The rows of a group lie close to one hidden flat surface of 6 dimensions, which passes through zero. Surfaces can cross.
In the rows, 128 means zero.
Some rows, each with its group after it:
[120 123  89 109 161  80  99 176 128 130 161 226 142  77 106 154] | Q370
[ 97 126  95 153  68 109 170  64 118 179 129 114 190 169 117 116] | Q965
[135 103 164 144 209 135 132  45 143 108  83 145 181 120 122 128] | Q625
[146 166  77 174 148 141 117 135 136  87 188 138 161 134 181 153] | Q664
[ 93 196 119 130 231  77 134  99 124  95 101 167 216 157  98 125] | Q370
[111 161 155 103 156 101 140 153 124 107 112 142 133 128 112 130] | Q625
[165 133 127 158 170 153 129 135 153  83 143 109 114 152 153 143] | Q625
[140 132 119 132 138 149 104 165 128 119 140 128 105 124 143 139] | Q965
[ 95 156  85 136 179 112  90  95 111 141 118 153 191 137 115 119] | Q370
[159  37 128 135  99 127 146 101 146 152 141 188 134  47 119 149] | Q664
[125 114 127  88 107 104 137 221 120 142 138 146  86 127 120 159] | Q370
[ 96 153 116 131 201 133  84  90 119 122 102 138 188 133 131 119] | Q664
[147  95 151 140 128 161 158 158 130 117 122  66  93 194 146 150] | Q625
[120 136 127 121 162 139 110 159 117 127  98  76 106 189 128 126] | Q965
[166 200  81 179 175 149  93 128 154  71 175 125 129 143 147 112] | Q625
[ 88 165  97 109  73 125 122 202  96 151 152 103 110 158 154 143] | Q625
[128  94 111 137 114 126 121  99 126 149 140 164 153  85 134 134] | Q664
[104 104 143 110  62 101 178 121 114 171 112 117 135 145 103 128] | Q664
[112  92 124 141 163 105 149  78 124 142 117 162 207 133 123 148] | Q664
[122  98 144 124  72 104 171 103 135 151 127 160 135  93 107 126] | Q965
[137 157 159 141 148 152 162 113 138  92 117  64 124 182 147 122] | Q370
[ 93 172  88 137 158 141  75 111 103 138 125 109 176 167 151 116] | Q370
[124 120 177 120 103 139 166  84 131 140  88  77 122 161 110 103] | Q370
[126  94 175  75 155 128  92 127 116 151  70 140  80  89  83  99] | Q664
[121 129 189  83 155 103 148 130 135 119  70 128 106 120  84 113] | Q965
[147 183  78 149 108 123 101 158 132 109 184 145 106 110 142 112] | Q625
[129 118  92 143  72 155 123 165 121 154 151  75  95 196 149 128] | Q965
[139 152 187  84 104 102 161 152 141 102 117 133  72  87  94 104] | Q965
[ 72 129 107  87  74 104  95 146  90 179 137 172 157  75 148 139] | Q664
[138 121 144 136  62 123 190  85 137 150 110  84 108 182  74  91] | Q965
[125 214  75 157 154 127  93 126 132  97 162 126 144 148 131  96] | Q625
[123  83  95 142 116 154  82  55 120 186 102 128 146 115 109  92] | Q370

New rows. What belongs after each?
[122 112  85 128 123 159  78 177 114 160 134  87  93 177 139 128] | Q370
[ 89 132 124 115 135 118 103 111 100 143 125 171 195  91 164 150] | Q625
[118 158 118 115 184 140  73 149 118 108 126 145 119 100 148 127] | Q664
[116 110 126 126  80 171 114 106 109 169  97  41  98 174 142 102] | Q370
[147 189 104 138  74 138 119 174 127 101 179  93  81 140 146 115] | Q965
[138  86 164 135 167 112 171  94 140 129  89 129 147 163  79 128] | Q664
[124  90  87 134 120 132  84 100 126 175 133 164 131  95 110 116] | Q370
[157  66 121 161 138 111 189 123 152 114 164 173 173 121 138 186] | Q664
[160 142 123 150 195 120 130 151 147  71 156 160 136 123 134 155] | Q370
[107 134 193  96  74 102 183  69 118 146  84 120 136 100 100 100] | Q370
[168 151 157 121 145 115 162 165 159  81 124 115  65 143  84 112] | Q625
[112 128 166  93  59 117 159 141 116 142 120 125 106  99 125 129] | Q370
[ 92 218  98 114 142 140  65 166 100 114 146 108 132 144 170 114] | Q664
[124  90 103 126 139 119  99 121 119 150 150 208 175  49 155 161] | Q664
[ 82 191 133 119  89 127 123  75 103 123 121 122 181 100 160 113] | Q370
[126 133 125 132 159 122 131 142 133 121 114 120 123 165 112 133] | Q370
[156 131 108 138 204 117 131 219 144  85 149 137  99 173 120 169] | Q370
[163 136 111 181 160 124 169 133 155  82 173 138 162 164 159 165] | Q664
[ 92 186  98 128 116 122 117 148 108 128 143 106 156 163 159 137] | Q664
[ 90  96 115 121  67 108 154  79 108 184 120 149 185 124 124 128] | Q664
[106 124 104 125 168 131  90 147 109 128 141 157 168 107 163 163] | Q965
[116 121 103 139 111 144  90  66 115 160 121 125 157 106 140  99] | Q370
[111 138 150 121  88 112 184 163 126 127 126  91 111 185 112 135] | Q664
[ 91 125  99 126 118 151  79  98  97 175  95  91 143 168 121  96] | Q370
[ 80 173  94 109 102 126  71 152  88 151 145 149 158  91 169 131] | Q664
[129 103 209  81 158  89 180 104 146 126  63 142 105 111  44 106] | Q625
[171  81 134 141 134 127 151 148 156 110 152 167 116  96 133 160] | Q664
[145 151 158 141 175 120 175 143 150  76 124 114 119 168 128 140] | Q370
[158 116 131 143  98 128 151 128 150 134 127  93  71 162  83  96] | Q625
[121 127 140 100 109  99 142 156 120 133 129 149 120 110 116 135] | Q370
[119 156 106 126 132 147  68 134 116 131 141 139 127  94 151 119] | Q664
[ 89 138 119 123 108 142 110  93  97 165  92  89 146 164 125  99] | Q370
[158 156 113 115  69 154 101 222 132 106 190 121  35  80 163 134] | Q664
[154 160 159 131 172 112 162 143 161  80 113 118  94 163  81 108] | Q625
[147  45 137 156 110 112 194  67 156 154 130 162 166 123 107 147] | Q664
[134 108 107 142 199 113 119 100 141 132 109 162 161 142  79 119] | Q370
[157 156 150 161 164 131 150  77 149  83 128 132 152 119 140 126] | Q370
[103  85  70 116 114 141  62 140 101 194 118 132 128 137 113 117] | Q370
[106 124 143 117 195 133 119 107 117 128  83 104 161 165 109 119] | Q965
[138 158 109 142 129 106 113  72 143 137 132 169 135  88  73  76] | Q625
[125  98 179 112 157 124 160  94 131 132  76 107 135 159  95 128] | Q625
[136 150 121 122 117 150 106 200 123 111 148  94  70 158 144 132] | Q965
[108 172 146 121 110  96 158  84 123 123 109 135 160 127 104 100] | Q965
[ 80 147 148 105 111 107 150  90 104 167  81  87 150 186  92  99] | Q664
[153 122 129 121 187 138  85 177 139  89 150 174 110  76 151 151] | Q664
[ 96 194 111 100  95 124  95 206 100 123 153 105 105 134 162 131] | Q664
[126 178 132 123 139 128 139 199 121  89 145  90 121 178 161 150] | Q370
[142 155 161 118 166 111 124  99 143  86 120 179 146  52 124 117] | Q965
[133 155 113 159 132 134 140 109 136 111 139 104 136 164 139 117] | Q664
[ 95 201 148  94 162  99 128 180 107  93 123 135 140 145 140 144] | Q625
[101 133 115 109 135 117  92 153 105 140 142 176 157  92 151 151] | Q664
[ 80 155 123 116 136 122 117 127 105 138 117 117 164 153 140 129] | Q625
[124  95  76 123 163 113  84 154 120 161 129 163 127 131  97 134] | Q370
[123 169 145 131 128 127 147 131 126  96 139 121 140 122 156 141] | Q370
[ 97 155 100 155  82 114 157  67 122 155 125 102 180 177 118 110] | Q965
[144 111 107 150 127 124 113  62 141 147 134 165 148  85  98  93] | Q625
[162  97 119 162 126 162 139 129 143 120 143  80  90 172 132 129] | Q625
